The first 5 rows are patterns. Each new row is the sum of 2 different patterns, raised or lowered, with some noise. Before adding, each is slid sideways (what falls off one end comes back at the other) and multiplied by a number that may be negative. Names go in the order of the patterns.
In the rows, zero is written as 128.
Some rows, each with the names of its patterns after it:
[144 140 150 154  99 154 161 144 159 145 144 100 143 113 145 134 121 105
 121 112 128 161 113 150 160 137 128 106 129 105 119 112 143 149 146 155
 149 139 123 106 161 105 119 151 129]
(2)
[133 116 161 134 144  98 121  98  95 113 161 107 133  96 160 130 112  97
 121 158 128 160 107 151 115 121  97 153 110 153 158 125 155 146  97 153
 146 107 130 154 132 125 151 115 147]
(1)
[126 146 119 138 101 146 160 151 103 105 131 130 141 110 120 130 158 102
 157 151 134 122 112 117 127 125 144 137  98  94 135 101 144 102 103 134
 108 142 139 100 117  94 125 135 113]
(4)
[151 102 105 137 148 145 137 139 157 107 148 115 126 106 138  95 105 155
 105 155 126 102 146 151 100 161 113 150 131 101 140 132 131  97 100 149
 112 160 151 142 143 101 119  95  94]
(3)
[121 151 117 142 101 105 130 107 158 130 123  97 106 132 126 136 107 123
 119 114 151 134 114 101 144 156 127 141 101 139 154 104 123 154 157 148
 157 157 108  95 111 103 130 131  99]
(0)

New rows, each followed by the names of its patterns:
[141 165 141  96 171 124 124 111 123 171 138 168 161 140 143 144 159 113
 137 148 146 144 143 173 146 138 171 172 152 157 127 151 127 132 124 114
 182 112 133 122 141 168 160 121 158]
(4) (3)
[146 140 140 157 119 131 127 143 130 153  98 126 145 125 153  92 120 129
 174 123 146 143 128 140 114 127 133  99 130 143 125  83 109 106 129 127
  97 110 130 138 113  78 101  79  98]
(4) (0)
[108  65  95  64  73 123 115  81 132 118 125 128 138 147 107 135  79 126
  74  98  81  96 158  91 156 122 102 118 120  76 122  85 124 120 109 104
 135 123  69  90 121  94 125 115 150]
(2) (3)
[109 123 148 100  95 135  67 143  46  95 134 107  82  95  64  85  96  75
 132  90 120  67 140 100  50 116  44  61 108  60 105 123 124 102  75 124
  97  99  58  73 100  59  62  97 107]
(1) (3)
[185 124 155 198 156 155 178 169 189 145 162 165 146 161 126 170 137 150
 168 176 157 178 122 172 148 137 124 135 199 141 194 144 196 142 174 147
 162 153 161 189 176 170 154 148 156]
(1) (3)
[104 107 115  81 101 107  89 142 110  83 120  91  97 119 104 100 137  93
 119 102 112 135 126 116 102 135 140 142  83 124 119 156  80 141 146 138
 114  83 110  99 127 115 132 100 112]
(1) (4)
[133 109 118 135 133  96 141  92 117  93 107 105  94 138  74 124  91  66
 116 147  71 136  80 147 111  77  99 106 133  86 107 116 109 126 130 100
 133  78 119  97  81 144 103  74 130]
(1) (3)
[ 87  81  94 142 109 177  93 159 100 117 102 164 111 162 152  98 165 131
  73 142 140 121 129 169 137 132 138 101 128 109 101 146 136 159  72 133
 104  74 111 145  99 112  73 177 106]
(2) (1)
[129 128 125 114 168 161 114 169 111 160 131 122 127  94 109 173 124 159
 110 136 143 118  93 130 134 150 130  88 117 142 145 102 136 108 159 153
 123 115 158  80 119 129 123 143 152]
(1) (4)
[117 116 151 121 142 126  74 139  72 111 147 109 131 148 135 154  69 161
 180 152 126 117 143 100 146  93 129 127 138  76 137 124 123 146  88 130
 147 127 134 108  95  68 119  80 149]
(2) (4)
[ 51  76  80  97  75  83  77 101  78  55  74  42  69  76  78 104  38  87
  95  61  95  66  59  63  53  90  55  38  74  39  43  48 114  73  84  56
  62  90  97  75  71  88  33  72  52]
(2) (4)
[121 122 104 150 155 150 146 124 152 135 147 117 158 123 110 125 145 157
 136 123 140 118 143 147 141 145 157 115 139 144 118 136 140 149 162 159
 155 136 146 150 128 129 139 145 166]
(4) (0)
[ 97 170 123 138 125 112 173 131 121 140 150 142 128 148 124 113 108 126
 153 125 164 151 127 142 124  99 129 129 120 119  92 164 113 141 110 169
  98 136 146 108 160 113 131 154 102]
(4) (3)
[157 146 131 164 118 115 141 107 119 122 130 154 154 178 136 160 102 101
 111 100 129 126 157 172  91 175 160 110 121 112 120 109  93 178 100 112
 125 116 111 138 175 104 166 105 128]
(2) (3)
[ 60 105  91  71 118 114 119  83  80  91  48  86  71  94  94  70  87  80
  89  72  95  83  50  77 133  50  85  65  82  78  60 125  77 107  54  66
 111  94 125 116  97  76  87  68  42]
(2) (3)
[147 105 149 110  99 125 163 138 144 134 169 154 117 109 125 143 130 154
 129 166 111 148 132 139 133 147 153 128 138 168 106 137 143 108 134 150
 160 129 164 123 152 150 147 164 150]
(2) (1)
[ 96 151 101 157 111 102 132 165 148 115 141 112 124  80 124 108 148 103
 115 100 115 119 111  88 130 108  97 162 121  93  96 110 109 132 110 102
 125  92 106 129 152 120 124 158 157]
(1) (0)
[142 117 140  98 111 124 157 138  91 130  82 148 114 123 130 130  98 144
 105 110 124  94 111 139  92 108 123 127  86  94 104 113 138 101 108 117
 101 118 103 125 135 125 134 127  96]
(1) (4)
[ 67  95 100  56  98  68 109 104  88  71 105  72 115  82  99 109  63 100
  79  94 103  80 119  69  90  89  93 103  84 103  99  69 105 105  96  62
  92  95  73  72  97  73  90  79 122]
(2) (3)
[116  94 146 119 120 166 126 147 121  91 165 125  98 163 114 151 136 124
 154 100 142 126 117 167 125 162 120 143 121 118 125  96  76 134  90 106
 158 123 152 158 138 146  91 140  96]
(2) (3)
[149 119 135 172 168 167 158 137 157 179 175 135 187 117 146 170 147 171
 180 172 174 164 168 166 164 139 164 143 181 159 141 186 140 156 164 153
 185 148 173 171 158 122 150 152 177]
(4) (0)
[189 164 147 124 124 137 154 152 115 131 177 135 179 145 143 161 121 168
 135 127 142 124 137 157 169 150 152 153 159 152 167 136 129 150 175 133
 149 151 145 182 133 132 176 180 149]
(3) (0)
[149 179 164 142 150 119 150 117 162 151 165 136 128 167 150 177 136 133
 158 186 139 176 150 147 153 131 181 161 150 130 123 183 137 185 177 145
 161 139 161 111 104 170 117 146 146]
(3) (0)
[ 78 100  80 115 126 101  83  86 133 119 107 122  74  66  82  94 131 116
 120 134  84 120 141 103  77  80 112 116  82 136  68 122 124 112  91 152
 144  94 145 102  95 106  78  71 131]
(3) (0)
[140 143 114 131  85 127  87 103  89  93 148  97 154 124 112 117 114  80
 122  87 124 122 111 101 138 124  78  99 122 102 121 115 149 112  73 100
  72  79 123 124  88 131 118 124 125]
(2) (3)
[174 164 139 130 155 140 144 157 125 169 133 137 152 125 171 171 152 166
 144 147 144 169 131 172 139 152 144 136 147 139 157 151 164 181 150 143
 141 141 119 145 128 167 147 136 148]
(2) (4)
[105  85 135 125 123 121 135 141 154 154 124 137 106 120 168 102 128 126
 125 145 150 153 147 100 137 167 138 158 146 120  96 143 124 129 114 115
  94 135 101 108 167 116 125 133 114]
(2) (0)
[ 78 105 133  86 134  71 124 153 107  85  79 140 119 150 122 113  90 156
  84 163 107 120 121 118 103  89 110 102 140  64  91 123 110 105 107  74
  90  92 104 111 109  79  61 123 116]
(1) (4)
[170 137 169 127 112 103  85 162 129 110 147 174 151 158 131 188 152 181
 109 125 122 155 121 106 159 125 191 120 143 181 174 112 160 124 168 145
 130 164 119 116 123  93 173 106 154]
(4) (3)
[142 139 148 143 161 151 161 157 139 161 141 145 146 137 174 175 139 147
 155 160 148 152 136 151 148 155 173 142 131 144 151 180 142 150 141 156
 179 145 138 165 153 164 174 162 142]
(4) (0)
[107 110  82  84 127 115  72  79  94 102  70 141 139 124 119  92 100 127
 108  95 114  76 106 126  89 126  67  89 114 114 128 107  87  92 102 106
 114 106  85 107 112 132  74  94 123]
(4) (0)
[ 68 114  69  71  99 134 110 133 127 112  93  76 128 118  93 123  97 146
 142 118 140 100  91 119 139 126 102 116 117 118  97 128 114 109 103  93
  92 146 141 109  85 103 111 127 106]
(2) (4)
[113 117 115  89  90 125 116 157  86 132 143  99 133 122 103 100  89 152
 111  90 111 110 109 122 139 123 160 127 109 118 146 135 150 120  97 140
 128  82 138 141 151 127 141 128 142]
(2) (4)
[102  74 110 141 105 142 136  62 136 125  80  87 108  95  86 103 108 103
 115  96 137 101 135  95  76  92  60  90 145  77  88  94 101 111  75  76
 117 114 100 120 105 134  74 110  54]
(1) (3)
[125 129 163 162 104 126 109 106  97 173 161 171 179 132 151 178 129 129
 160 115 168 178 139 157 123 132 154 169 155 154 146 142 142 142 128 136
 110 153 141 164 108 130 144 115 147]
(1) (0)
[126 125  88 105  69  78 140 115  85 133 104 135 133 106 138  79 110 123
 115 113 115  78  99 124  70 129  93 108  98  97  67 150 114 121 105  77
 130 111 104  61 106  96  74 126 129]
(4) (3)
[ 91 129  86 128 119 109 125 149 119 140 106 121 156 135  88 104 125 137
 134 124 125 139 140  93 137 129 120 114 114 121 105 133 139 118 100  88
 123  94 127 115  93 113 102 118 125]
(2) (4)
[137  93 143 126 116 138 106 120 130 106 165 100  96 122 100 139 122 151
 105 133 122 126 148 141 140 142 127 119 151 110  93 135 150 149 143 138
 149 160 108 114 133 128 127 138 155]
(2) (0)
[134  91 147 117  83  75  85 113 117 123  78 135 105 111  82 138 104 122
 146  97 128 111  84 111 112 103  96 148 111  88 138 108 110 132  89 148
 113 106  86 101  87  59  79 149  77]
(1) (3)
[119 124 107 109 133 108 128 140 159 135 168 160 112 141  96 152 133 107
 126 149 115 148 129 145 128 140 149 138 177 160 121 120 117  98 130 122
 144 117 148 140 112 171 135 136 135]
(2) (3)
[165 162 154 152 158 150 142 134 146 137 159 141 139 169 131 149 146 141
 163 135 158 155 140 114 134 140 160 139 120 129 151 150 157 146 129 139
 157 161 130 168 111 137 153 132 148]
(4) (0)
[135 112 133  86 110 122 112 137 107  89 122 120 101 158  98 142 141 107
 123 107 121  85  99 122 115 146 139 140 139 109 106  86 119 117  97 121
 121 140 136 134 144 117 124 148 121]
(2) (3)
[130  92 137  74  99 129 127 150 120 129 118 103  98 158 145 129 160 102
 158 150  96 152 112 100 148 143 154 125 116 128 132 105 126 126 151 108
  74  93 132 126 113 131  95 140 112]
(1) (4)
[166 146 175 160 151 172 128 188 154 134 152 182 177 132 158 138 174 163
 143 118 174 123 133 165 142 180 180 156 154 128 143 166 174 138 178 150
 182 183 156 167 141 134 186 147 168]
(2) (4)
[147 142 173 137 135 175 134 183  86 135 153 195 165 112 140 103 177 129
 157 155 137 111 167 141 102 119 116 115 192 108 103 175 141  92 107 118
  97 120 142 166 164 136 132 125 186]
(1) (0)
[125 159 134 114 122 101 110 126 104 159 123 147 100 168 128  82 144  77
  87 143  93 136 154 149 129 107 154 126 132  94 103 130  90 101 125 136
 143 152 173 133 125 164 103 175  76]
(1) (3)
